There are 9 hidden switches. A switch that is on adds its own fixed numbers to the row, and there is some noise. The rows also spread widely along 14 directions, which tell nothing about the answers.
(in the rows, 128 means zero)
Known rows, each followed by its switches (1 for on, 0 for off):
[156 149 111 122 142 102 105 119  90 103  91  93  63 130 152 160 152 115
 149 119 167 130 116 173  97  96  79 120 126 125 128 119 114 121  93 126
 129 177] => 1 1 1 0 0 1 1 0 1
[ 85 168  96 138 104  72 114  77 202 124 115 106 147 124 145 117 118 103
 129 173 123 142  91 105 100 158 122 157 124 120 190  99 101  74 125 168
 125  92] => 1 0 0 0 0 0 0 1 1
[156 111 113 113 196 154 103 111 139 135 110 135 124 108 110 137 146 116
 120 129 105 171  93 130 137 114 133 144 176 155 157  80  99 120 111 139
 162 121] => 0 1 0 1 0 0 1 1 0
[143 112 107 117 142 104 163  84 135 159 137 132 123 171 154 107 105 153
 125 108 139 100 116 112  96 141 140 144 160 148 168 143 123 130  98 175
 115 129] => 1 1 1 1 1 1 0 1 0
[133 107 151  91 119 104 197  99 172 126 125 130 103 190 125  51  94 147
 135 110 195 151 156  99 151 155 105 148 145 114 175 143 173 144 134 120
 105 139] => 1 0 0 1 0 0 0 1 0
[142 151  61 152  89  46 140 119 140 131 114  82  76  41 166 120 114 121
 126 152  85 139 151 108 135 106 142 122 102 124 162 135 121 122 101 135
 181 138] => 1 1 0 0 1 1 0 1 0
[102 125 144 113 124  95 181 122 157 183 150 191 112 105 169 110 154 141
 100  92  87 107 148  68 154 157 132 143 135 148 174 178 118 139 108 163
 136 105] => 1 1 0 1 0 0 0 1 0
[141  99  97 145  91  89 182 118 127 176 172 122 165 159 147  84  61 138
 134  96 126  65 132 134  90 179 184 127 116 145 166 112 126 125  99 154
 139 125] => 0 1 0 1 0 1 0 0 1
[ 90 152  74 117  94  40 126 117 172 146 135 144  88  89 146 102 113 161
 113 138 126 112 125 100 101 133 156 137  99 160 170 139 106 135 109 149
  88 147] => 1 0 1 0 1 1 1 0 0
[135 106 107 137  98  95 158 112 133 153 139 102 131 101 154 122 140 124
 122 141  74 130 117 108 127 134 172 130 103 138 142 199 127 119 100 136
 177 139] => 0 1 0 0 0 0 1 0 0
[125 115 121 184 109  83 144 107 114 119 154 109 125 206 135  95  63 148
 107  95 164  87 160 117 122 123 117 151 163 153 182 158 130 156 158 144
 141 143] => 0 0 1 0 0 0 1 1 1
[135  99 112 104 123  91 126 116 139 114 120  83 112  76 128  95 109 102
 144 142 121 159 140 152 154 143 169 144  76 184 187 121 115 148  93  96
 176 158] => 0 0 0 0 0 1 1 0 1
[147 118 123  88 121  95 181  82 187 115  88 108 124 166  84 108 100 151
 140 151 139 191 134 103 134 107 125 160 167 103 166 126 172 142 147 159
 145 128] => 0 0 0 1 0 1 0 1 0
[138 134 122 106 119 112  99 151 162 107 104 129 113  32  98 143 178 117
 116 155  78 178 104 124 183  99 122 144 122 120 109  82  86 116 118 122
 192 128] => 0 0 0 1 1 1 0 1 0
[143 141  98  96 122 108 120 127 161 138 127 108  88  92 121 101 136 163
 143 183 142 143  91 105 138 120 145 118 124 117 124  80 115 150 111 122
  91 110] => 1 0 0 0 0 1 1 0 0
[154 105  83 184 136 110  97 159 118 160 151 140 109  89 162 104 106 132
  94 114 100 102 146  81 142 119 157 130 140 167 165 142  86 100 116 136
 165 154] => 0 1 1 0 0 1 0 0 1
[154 140  85 164  84  52 132 167 154 135 145 124  60  88 108  85 101 193
  96 149 126 129 150  60 171  76 122 129 155 116 144 113 109 162 163 127
 147 141] => 0 0 1 1 1 1 1 1 1
[167  97 122 106 173 164 141 118 143 174 147 124 149 110 157 115 182  86
 117 120  96 151  47 119 130 162 122 144 152 129 149 122  82  64  68 138
 178 128] => 1 0 0 1 0 1 1 1 1
[123 121 142 150  98  98 105 111 129 109 119 115 132 172 151 130 117 133
 125 143 158  81 111 132 115 136 125 145 115 136 121 159 101  96 118 158
 126 149] => 1 0 1 1 0 1 0 0 1
[202 121 123  98 154 139 167 126 135 138  85 117  82  88 165 108 153 113
 178 159 141 144 143 131 155 144  94 105 126  81 129 101 155 107  63 134
 142 123] => 0 1 1 0 0 1 0 0 0
[ 84 121  93 132 102  83  79 132 117 125 146 128 126 113 141 128 113 126
  95  90 127 100 113 141  85 126 184 146  84 199 142 150  79 115 111 114
 121 188] => 1 1 0 0 0 1 0 0 0
[168 133 109  83 121  92 186 168  99 150 129 138  53  75 118 132 158 137
 134  63 129 153 150 150 127  95 105 105 120 110 117 109 150 165  94  88
 148 188] => 0 1 0 1 0 1 1 0 0
[128 138  86 102 169 108 103 112 177 125 115 120  93  59 124 100 144  95
 122 125 123 215 107 116 139 120  85 164 150 135 203  55  97 103 104 106
 152 134] => 0 1 0 0 1 1 1 0 0
[138 138  99 110 112 109 134 131 116 142 169  68  96 106 132 123 158 138
 117 124 132 140  68 123 107 105 151 113 120 132 111 135 103 147 109  76
 126 158] => 0 0 0 1 0 0 1 1 0
[186 106 125 159 157 133 160 128 150 141  96 173 123 153 142  79  80 134
 153 138 156  98 160 124 156 167  79 116 174  82 138  79 155  91 111 176
 124  96] => 0 0 0 1 1 0 1 0 0
[125 111 107  92  74  57 213 104 157 158 157 122 143 113 131  83 106 143
 139 109 106 107 125 141 121 171 169 139  94 138 166 119 134 154  87 141
 150 123] => 0 1 0 1 1 1 1 1 0
[131 124 125 153 180 132  77 118 148 134 108 176 120 119 171 109 120 112
 119 147 142  85 119 114 146 161 105 144 154 156 163  92  82  88 101 177
 106  96] => 1 0 0 0 0 1 1 1 0
[154 101 114 136 122  81 126 123 144 108 101  98  69 120 130  82 111 142
 127 145 160 166 154 108 156 111 125 138 114 148 168 172 132 121 120 105
 158 189] => 0 1 1 1 1 0 1 0 1
[110 126 114 121 130 107 124  78 182 146 134 147 162 159 139 107 126 145
 128 160 128 109  73 107 102 164 130 166 152 129 162 109  95  98 106 187
 101  87] => 0 1 1 0 1 1 1 0 0
[157 139 100  99 110  91 174 148 119 144 113 116  56  95 123 136 155 157
 131 117 119 157 143 116 124  86 131 100 117 110 108 173 161 163 117 100
 131 180] => 0 0 0 0 0 0 1 0 0

New rows. What belongs after each?
[138 124 117 126 111  83 168 131 146 146 132 166 117 142 110 102  82 171
 125 112 134  91 157 118 138 130 138 131 153 131 146  92 138 171 138 164
 116 113] => 0 0 0 1 0 1 1 1 0
[112 111 161 130 123 106 129 130 113 137 138 161 117 140 141 131 145 129
 110  91 129 101 134 135 139 137 118 144 120 163 146 162  99 134 117 134
 144 150] => 0 1 0 1 0 0 1 0 1
[122 142  81 117 117  85  75  93 163 117 122  57  90  87 142 106 130 133
 142 203 148 156  71 121 109 123 154 140  92 151 160 103  78 117  97 108
 108 137] => 0 1 0 0 1 1 1 0 1
[159  88 164 128 134 122 168 109 164 119  84 135 120 158 136  80 110 112
 137 139 147 161 168 102 185 150  92 153 138 111 165 174 163  90 123 147
 180 142] => 1 0 0 1 0 0 0 0 1
[144 105 159 113 118 130 172  72 110 132 156  63 134 183 162 119 156 126
 143 134 141 112  77 140 126 143 107 141 138 110 127 175 118 143  94 123
 148 112] => 0 1 0 1 1 0 1 1 0
[152  93 106 143 139 107 158 103 117 162 145 109 128 155 138 119  97 135
 102  92 104 134 137 100 115 112 162 154 163 168 187 178 124 138 125 149
 181 158] => 0 1 0 1 0 1 0 1 1
[119 115 142 132 152 148 108 125 110 127 163 137 151 137 146 131 159  79
  95  60 126 133  92 144 122 135  89 170 158 148 159 108  76  98 111 113
 166 138] => 0 1 0 0 0 1 0 1 0
[119 141 103 136  81  44 151 118 128 107 117  99  97 142 117 124  93 134
 118 103 149 128 154 146 106 103 122 143 114 141 164 148 138 149 140 127
 148 177] => 0 0 0 0 0 1 1 1 1
[ 87 151 138 102 149 101  85 127 104 122 137 143  90  68 155 180 193  88
 108  77 110 133 105 159 116 113  92 152 115 174 152 113  63 138  90 113
 142 149] => 0 1 0 1 0 1 1 0 0
[150 122 143 169 143 136  98 120 138 108  83 161 144 132 127 153 125 132
 131 168 101 102 143 119 164 122 114 139 161 116 115 114 116 102 134 195
 162  85] => 0 1 1 0 0 0 0 0 0
[176 117 112 190 131 117  94 120 134 111  97 107 135 108 133 137 108 123
 129 189  96 114 120 119 171 106 107 137 175 102 125  85  98  98 130 178
 190  82] => 0 1 0 1 0 1 1 1 0
[141 124  97 149 125  93  89 192 117 139 129 177  49  64 133 102 140 157
  81  96 130 127 151  95 163  87 109 126 130 147 118 135  89 126 130 101
 132 186] => 1 1 0 0 1 1 1 0 0
[138  95 152 134 136 137 139  93  93 161 175 101 140 146 179 134 153 138
 114 131  94  72  92 113 140 140 161 142 135 169 140 188  87 169  91 150
 151  95] => 0 1 0 0 0 1 1 1 0
[172  98  80 148  80  94 176 168 100 151 175 104 129  91 128 108 110 138
 112  78  88 107 133 135 122 118 165 113 117 123 110 136 126 129 102 107
 199 174] => 0 0 1 1 1 1 0 0 0
[187 101 134 115 148 133 152 127 142 120 121  84  96 107 131  76 144  97
 135 133 148 193 108 125 184 128  73 146 150 101 168  89 117  99 100  95
 199 138] => 1 1 0 1 0 1 1 1 1
[170  97  74 140 128 110 122 134 132 137 131  89  99 116 121  82  78 149
 122 133 142 152 132 100 129 104 174 125 138 146 147 113 126 126 123 109
 151 162] => 1 1 0 1 0 1 0 0 0
[172  91 127 124  97 115 181 136 174 143 101 158 150 161  74  88  96 170
 125 144 119 141 134 103 153 130 159 134 152  98 118 124 156 107 149 163
 165 136] => 0 1 0 1 0 0 0 1 1
[183  97  98 136 159 140 156 130 116 148 130 129 118 146  99 115  94 154
 107  93 110 152 143 109 135  93 143 128 193 136 142 129 143 151 141 133
 171 150] => 0 0 0 1 1 0 0 1 0
[148 104  79 182 118  91 142 134 143 157 145 153 133 158 126  86  67 167
  92 109 122  92 137  87 116 124 152 130 174 136 145 150 127 105 150 162
 134 146] => 0 0 0 1 1 0 1 1 0
[ 93 129 114  57 118 104 108 112 155 118 134 114 125 113  76 147 182 147
 113 121 123 184  52 143  89 104 177 152 104 170 121 128  90 142 116  99
 120 177] => 0 1 1 1 0 0 1 0 0
[135 117  94 104 126 133 105 123 142 154 151 116 145 114 141 119 148 139
 117 146 117 105  54 125  95 146 187 128 109 154 107 127  80 103  88 125
 100 141] => 0 0 0 0 1 1 0 1 0
[155 120 114 108 153 121 175 108 141 143 125 135 136 136 133 121 137 100
 139  94 123 147 108 144 114 148  83 145 168  99 160  90 134  95  89 158
 164 125] => 1 0 1 1 0 1 1 0 0
[152 120  90 202 111  74 113 127 148 127  92 137 119 125 153 101  68 130
 118 166 117  85 160 105 145 134 131 133 139 133 160 138 119  79 129 190
 162 126] => 1 0 0 0 0 1 1 1 1
[192  78 123 119 157 126 170 123 126 131 132  89  88 109 134  79 118 126
 125 120 126 173 152 103 187 111 126 140 159 141 177 147 144 158 107 107
 197 148] => 0 0 1 1 0 1 1 1 0
[101 125 165 155 104  94 136  96 148 130 166 125 128 119 189  80 128 122
 128 150 130  70 124 108 187 180  92 153 120 131 170 117  85 142 105 149
 140  54] => 1 1 0 1 1 0 1 1 0
[146 148  47 162 132  72 132 154 140 145 119 127  57  82 137  88  67 137
 121 100 140 154 193  90 116 102 129 110 144 131 187  94 151 131 137 108
 128 167] => 0 1 0 0 0 0 0 0 0
[145 150  63 118 139 105 127 101 172 155 119  91 119  49 143 112 128 113
 152 183  85 158  93 116 118 148 166 121 117 132 178  64 103 107  84 139
 153  97] => 0 1 0 0 1 0 0 1 1
[145 124 125 123 158 106 126  83 131 135  84 118 107 144 141 172 147 127
 124 149 108 133 109 122 110 103 128 146 155 150 154 183 120 121 111 185
 149 143] => 0 0 0 1 0 1 1 1 1
[132  83 127 140 146 128 125 101 180 131 117 153 170 151 111  77  84 139
 117 163 115 124 128 100 161 163 170 158 153 162 173 122 123 117 138 169
 144  95] => 0 0 0 0 0 0 1 1 0
[134 148  83 145  99  60 126 118 106 126 135  75  85  95 133 139  97 155
 139 142 118  96 132 147 110 102 166 106 105 160 141 116 111 186 120 125
 138 141] => 0 0 0 1 1 0 1 1 1
[155 117  85  94 114  87 136 140 134 139 102 109  87  94 119 120 135 135
 128 129 130 155 106 141 102 111 169 116  88 150 123 153 125 105  90 111
 141 208] => 1 0 0 1 0 1 1 0 1
[125 131 106 113 117  87 139 114 116 136 144  99 119 116 165 120 126  96
 141 104 145  94 105 174  86 165 143 125  81 161 161 121 105 118  73 114
 126 161] => 0 0 0 0 0 1 1 1 1
[190 135  73 160 163 111 133 146  95 140  99 120  76  91 150 148 119 113
 125 108 109 128 152 137 116  90 102 105 167 117 135 116 139 114 102 143
 164 158] => 0 0 0 0 0 1 1 1 0
[145 110 137 157 141 113  93  97 143  63  64 104 119 139 112 119 104 108
 131 167 139 166 146 142 176 107  94 161 152 128 154 118 125 104 145 147
 190 126] => 1 1 0 0 0 0 1 1 0
[114 126  90 117 172 116  85 111 167 141 118 147 128  68 137 123 142  95
 113 130  98 169  99 116 120 135 138 159 137 169 190  89  81  86  97 141
 146 129] => 0 1 0 0 0 1 1 0 0
[116 134 139 146 180 131 103 122 160 150 132 174 119  89 131 147 170 119
  94 130  73 157 116  69 170 115  89 166 192 145 186 114  78 124 136 175
 178  86] => 0 0 1 1 0 0 1 0 1
[153 135 116 120 139 109 100 100 139  95  63 106 106 130 128 155 132 120
 145 163 145 146 116 149 115 102 115 137 137 118 119 114 123  96 111 154
 136 145] => 0 1 0 1 0 1 0 1 0
[110 136 120 106 113  83 132  84 153 132 124 112 127 154 150 114 112 129
 142 139 160 100 100 138  95 159 145 143 109 149 165 108 104 117  98 158
 101 122] => 1 1 0 1 0 1 0 1 1
[148  96  96 139 121 102 138 115 148 158 115 134 149 120 161 114 118 115
 113 130  98 110 112 111 104 151 178 136 115 149 145 178 117  56  88 163
 155 156] => 0 1 0 1 0 1 0 1 0
[138 138 110  87 156 101 140 135 135 149 107 146  86  46 138 144 175  92
 133 100  95 173 132 146 134 126 110 137 111 147 176 101 112 123  78 122
 171 154] => 0 1 0 0 0 1 1 0 1
[106 153  68 166 143 103  51 123 146 127 141 103 131  77 157 120  98  93
 122 146 126 116  95 128 101 145 141 141 122 165 180  46  58  85 107 133
 131 114] => 1 0 0 0 0 1 0 0 1
[122 160 143 108 114 105 193 102 138 148 124 132 121 122 140 157 172 100
 138  97  92 154 124 133 127 132  67 146 147  79 161 116 140 127 111 158
 179 101] => 1 1 0 0 0 0 0 0 1
[161 120  88 111 129  99  94 145 149 132 121 104  57  96 132  81 128 171
 121 159 171 141 108  90 137 106 162 118 108 157 132 126  91 122 108  94
 100 185] => 0 1 1 1 1 1 0 1 1
[122 126 110 145 163 120 141  84 147 146 147 122 162 108 162 116 108  79
 136 119  94 116 114 138 126 178 121 147 158 147 206  67 102 118  93 164
 167  68] => 0 0 0 1 0 0 1 1 0
[139 136  89 107 114  75 136 129 160 145 150  91  43  98 157  70 141 157
 109 136 171 160 104  72 129 107 119 126 122 129 156 160 114 132 112  77
  89 175] => 0 0 0 1 1 1 1 1 0
[162 142 143 117 109 121 184 118 112 138 146  89 107 119 164 147 188  99
 143 119 118 134  87 141 137 126  49 125 146  53 105 130 126 115  85 127
 175 110] => 1 0 0 1 0 1 1 0 0
[ 74 149 121 152  63  35 153 125 183 149 135 181 136 135 120 123 118 154
  87 115 101  99 135  86 117 134 135 155 128 135 160 167 114 111 159 181
 130 130] => 0 0 0 1 0 0 1 1 1
[112 113 128 133  84  89 163 148 173 161 164 161 142  85 121 108 160 142
  81 122  59 138 108  68 168 132 152 149 132 127 136 175 104 116 137 137
 184 121] => 0 0 0 1 0 0 1 1 0
[117 123  94 127 131  94 101 126 147 126 136 127 104  86 117 112 126 130
 102 117 112 160 120 113 137 106 128 158 137 157 167 108  91 133 129 117
 153 149] => 0 1 0 0 1 1 1 0 0
[108 135 103 113  94  63 159 111 193 159 113 198 161 120 116 135 146 150
 110 132  82 103  91 114  99 152 140 156 139 116 135 124 106  74 108 215
 133 113] => 0 1 1 1 1 1 1 1 0
[160 129 110 144 157 126 112 104 130 135 134  87 108 122 193  94 130  89
 151 150 167 110  89 135 122 167  91 129 130 119 169  85  94  84  72 122
 122 113] => 0 1 0 0 0 1 1 1 1
[190 122  79 103 154 113 149 157 139 149  97 134  59  80 139 102 142 133
 141 130 143 159 134 117 125 118 122 102 128 112 128 126 150  99  81 111
 121 187] => 0 0 1 0 0 1 1 0 0
[104 140 143 116 138 121  82  85 162 122 107 113 112 136 174 111 151 120
 139 188 167 111  82 111 125 163 133 142  98 152 148 138  84  91  96 141
  80 114] => 1 1 0 0 0 0 0 1 1
[ 99 134 115  77 117  93 148 127 162 162 156 131  98 102 124 105 177 133
 107  99 129 171  75 104 112 133 133 143 109 144 159 139  98 120 105  96
 121 166] => 1 1 0 1 0 0 1 0 1
[149  92 107 135 100  90 137 146 142 136 121 140 122 102 125  99 118 134
 109 122 109 132 128 118 148 128 153 137 113 140 125 151 118  93 111 132
 176 166] => 1 1 0 1 0 1 1 0 0
[142  93 115 151 164 138 114 100 172 152 121 152 155 158 156  70  98 115
 125 150 143 112 105 107 124 187 126 150 144 148 180 132 108  55 100 160
 119 124] => 0 0 0 0 1 0 1 0 1
[ 95 149 168 114  74  78 118 125 156  92 107 121 113 101 138 120 134 120
 157 167 153 101 145 150 166 158 113 129  65 126 127  98 113 142 118 126
 122 108] => 0 0 0 1 0 0 0 0 1
[150 129 131 138 117 136 126 131  96 100 143  95 116 165 121 115 102 147
 148 127 174  98 126 155 134 125 118 116 138 114 100  79 124 167 128 112
 120 119] => 1 0 1 0 0 0 0 0 0
[129 123  98 117 135 117 108 149 157 154 146 135 116  67 107 117 163 133
  90 131  85 165  77  92 145 115 164 139 133 159 143 119  77 111 121 110
 169 148] => 1 0 0 1 0 0 1 1 1
[149 119 110 141 138  93 135 137 109 158 144 136  69  71 177 113 129 137
 120 115 108 100 157 106 153 124 120 123 126 151 159 139 106 156  91 130
 144 127] => 0 1 0 1 1 1 1 0 0
[163 102 156 145 100 122 154 140 113 123 150 118 139 173 121 100 116 135
 125 112 157  91 112 146 155 137  98 136 143 102 111 107 113 128 126 126
 156 130] => 0 0 0 1 0 1 1 1 1
[103 138 102 155 135  70  57 121 159 110  95 153 106  59 169 129 122 108
 116 164 116  91 128 128 139 143 131 143  99 176 161 118  69  83  97 163
 125 130] => 0 0 0 1 1 1 1 1 0
[148 120 103 127 139 107 125 152 113 158 136 136  82  28 155 138 178 125
 108 118  65 130 123 114 157 113 147 114 111 160 130 152  89 133  86 115
 179 148] => 0 1 0 1 1 0 1 1 0
[132 124 100 154  91  83 166 125 146 146 160 135 121 192 139  70  91 166
 112 105 176  87 119  99  95 146 125 128 151 108 141 141 135 111 136 132
  89 145] => 0 1 1 0 0 0 1 1 0
[146 101 114 152 152 121 110 133 104 104 152 105 112 148 129  96  91 108
 115  73 171 134 136 150 129 121  96 149 160 156 170  93 105 129 122  97
 155 167] => 0 0 1 1 0 1 1 0 0
[127 164  94 166 106  68 109 127 133 130 119 108  82  80 175 134 119 112
 131 141 125 112 137 114 125 122  95 126 122 112 157  98 100 100 109 148
 147 123] => 1 1 0 1 0 1 0 0 1
[128  84 141 122  93  95 138 113 214 126 124 142 155 112 122  57 111 159
 113 196 110 130 124  66 198 161 174 167 116 144 153 152 107 107 128 162
 154 102] => 0 0 1 1 1 1 0 1 0
[ 86 118 170 120  94 113 129 107 162 128 182 120 148 143 144  91 145 137
 102 139 133 111 100  85 169 150 127 171 127 143 155 143  82 158 137 121
 123  86] => 0 0 0 0 0 1 0 1 0
[147 137 124 168 155 122  65 103 133  89  91  99  70 165 153 110 119 142
 123 171 194 130 121  99 144  98  74 145 162 128 148 138  98 101 140 136
 108 144] => 1 1 1 0 1 0 0 1 1
[113 124 146 116 130 116 100  83 160  87  96 100 142 181 115 132 132 101
 121 134 164 163  95 142 114 122  94 177 142 133 159 135 107  85 137 140
 140 154] => 0 0 0 0 0 1 0 1 1
[141 126 112 157 162 152  96 134  94 147 170  98 122  82 164 149 162  82
 111  91  93 138  93 126 129 118 111 130 158 139 144  99  73 111 100 101
 184 122] => 0 1 0 1 0 0 0 0 0
[130 108 111  88 143 110 102 123 136 159 161 108  81 103 147  91 142 162
 117 144 154 114  84 102 124 134 197 129  98 204 157 136  73 165  92  94
  83 156] => 0 1 0 1 0 1 1 1 1
[133  99 143 109  93 107 141 142 148 111 122 139 133 121 117 109 143 126
 117 122 124 140 134 126 154 133 138 147 103 130 117 166 126 109 116 120
 164 169] => 0 0 1 0 0 1 0 0 0
[153 149 104 148 125 106 143 109 102 134 146  84  95 145 185 122 139 117
 146 120 166  87  88 143  93 141  91 109 138  99 126 113 111 105  83 129
 114 128] => 1 1 1 1 0 0 1 1 0
[145 117 140 128 154 123 112 117 152 108  96 127  91 104 125 113 140 121
 128 152 131 174 131 109 181 112  88 146 153 122 152 114 117 118 125 130
 165 120] => 1 1 0 1 0 0 1 0 0
[153 110 111  90 162 142 111 133 123  96  96 109  95 111  94 119 139 111
 130  98 155 203 123 154 130 103 124 140 131 148 143  98 127 120 112  82
 159 194] => 1 1 1 0 0 0 0 0 0
[189 146  66 128 159 111 122 170 166 148  92 152  54  59 114 114 145 145
 116 145 125 183 118  80 144  81  95 109 180  84 125  75 128  90 124 127
 132 151] => 0 0 0 1 0 1 1 1 0
[155 120 106 130 141 112  95 102 170 109  94  85 129  86 132 119 131 104
 152 202 118 158  90 130 147 138 131 140 125 129 157  81  96  85  94 149
 171 112] => 0 0 1 1 0 1 1 0 1
[111 139 100  92 138  84 157 111 135 158 172 100  88  50 155 117 134 114
 130  97  93 149 140 112 138 134 152 140 114 183 222  91  98 195  88 117
 167 118] => 1 0 1 1 0 1 0 0 1
[116 138  64 127  92  68 139 128 146 128 132  98 117  84  88 136 112 140
 102 110  80 177 133 115 103  82 184 139 124 150 157 128 127 150 147 113
 177 167] => 0 1 0 0 0 0 0 1 0
[119 153  76  92 114  69 155 131 176 175 150 141  77 103  92 108 132 183
 102 113 119 171 100  76 109  94 133 139 158 127 165  97 112 161 140 133
 108 143] => 1 0 0 1 1 1 1 0 1
